The groups are shells around one centre, one inside the other: the same stretched ball of 2 dimensions in 8 sizes.
In the rows, zero is written as 128.
Some rows, each with its group after it:
[ 87 136  56  85 108 114 141 120  67]  zop
[139 160 126 183  96 108 112 160 168]  melut
[ 89 138  64  95 106 112 136 125  76]  rili
[126 152  93 140 106 117 132 141 130]  zop
[ 99 140  60  94 110 118 144 122  80]  rili
[132 157 121 175  96 108 112 158 159]  gor
[ 90 139  73 106 103 108 129 130  83]  kiba
[ 97 139  51  82 114 121 151 117  71]  dum
[130 157 127 181  93 104 107 161 161]  dum
[129 157 127 180  93 103 106 161 160]  Ketu
[136 158 121 176  97 109 114 157 161]  gor
[122 154 117 166  95 104 110 155 146]  melut
[139 159 119 174  99 112 118 156 162]  kiba
[140 161 129 186  95 108 110 162 171]  dilu
[146 162 126 184  98 112 116 160 174]  Ketu
[123 150  83 127 109 120 139 135 119]  dilu

New rows, each followed by its group:
[130 157 121 173  96 107 112 157 156]  gor
[130 154  95 144 106 118 132 142 135]  melut
[121 149  81 124 109 120 139 134 116]  melut
[ 90 138  66  98 105 111 135 126  78]  rili
[119 149  83 127 107 118 136 135 116]  rili
[ 79 132  39  62 113 118 151 110  46]  Ketu
[110 144  63 101 113 122 148 124  92]  Ketu
[130 157 127 180  93 104 107 161 161]  dum
[ 77 131  40  63 112 117 150 111  45]  Ketu
[127 153  96 144 104 116 130 143 133]  rili
[ 86 135  49  76 111 117 147 116  61]  kiba
[ 81 132  39  63 113 118 152 110  47]  Ketu
[ 83 133  42  67 113 118 151 112  51]  dum
[137 158 116 170  99 112 120 154 158]  gor
[131 157 116 169  98 109 116 155 154]  rili
[113 150 107 152  96 105 114 150 131]  kiba
[ 89 136  54  83 110 116 144 119  67]  zop
[130 153  90 137 108 120 136 139 130]  Ketu
[134 156  98 149 106 118 133 144 141]  Ketu
[119 148  76 118 110 121 142 131 110]  dum
[ 79 134  58  84 105 109 136 122  62]  Ketu
[ 89 137  54  83 110 116 144 119  67]  zop
[ 76 131  42  64 111 115 147 112  46]  Ketu
[ 97 143  91 128  98 104 119 140 104]  Ketu
[106 146  97 138  98 106 118 144 116]  gor
[138 158 107 160 103 117 127 149 152]  dum
[106 143  66 102 110 119 144 125  91]  zop
[119 149  83 127 107 118 136 135 116]  rili
[ 87 136  56  85 108 114 141 120  67]  zop
[144 161 125 183  98 112 116 160 172]  dum
[136 156 100 152 105 118 131 145 144]  Ketu
[ 86 134  41  67 114 120 153 111  53]  Ketu
[138 160 129 186  95 107 109 162 170]  dilu
[139 159 121 176  98 111 116 157 163]  kiba
[126 156 125 177  93 103 106 160 156]  Ketu
[142 160 116 172 101 114 122 154 162]  dum
[118 148  80 122 108 118 138 133 112]  zop
[139 161 133 191  93 106 106 165 174]  Ketu
[138 160 129 186  95 107 109 162 170]  dilu
[ 95 139  56  87 111 118 146 120  74]  zop
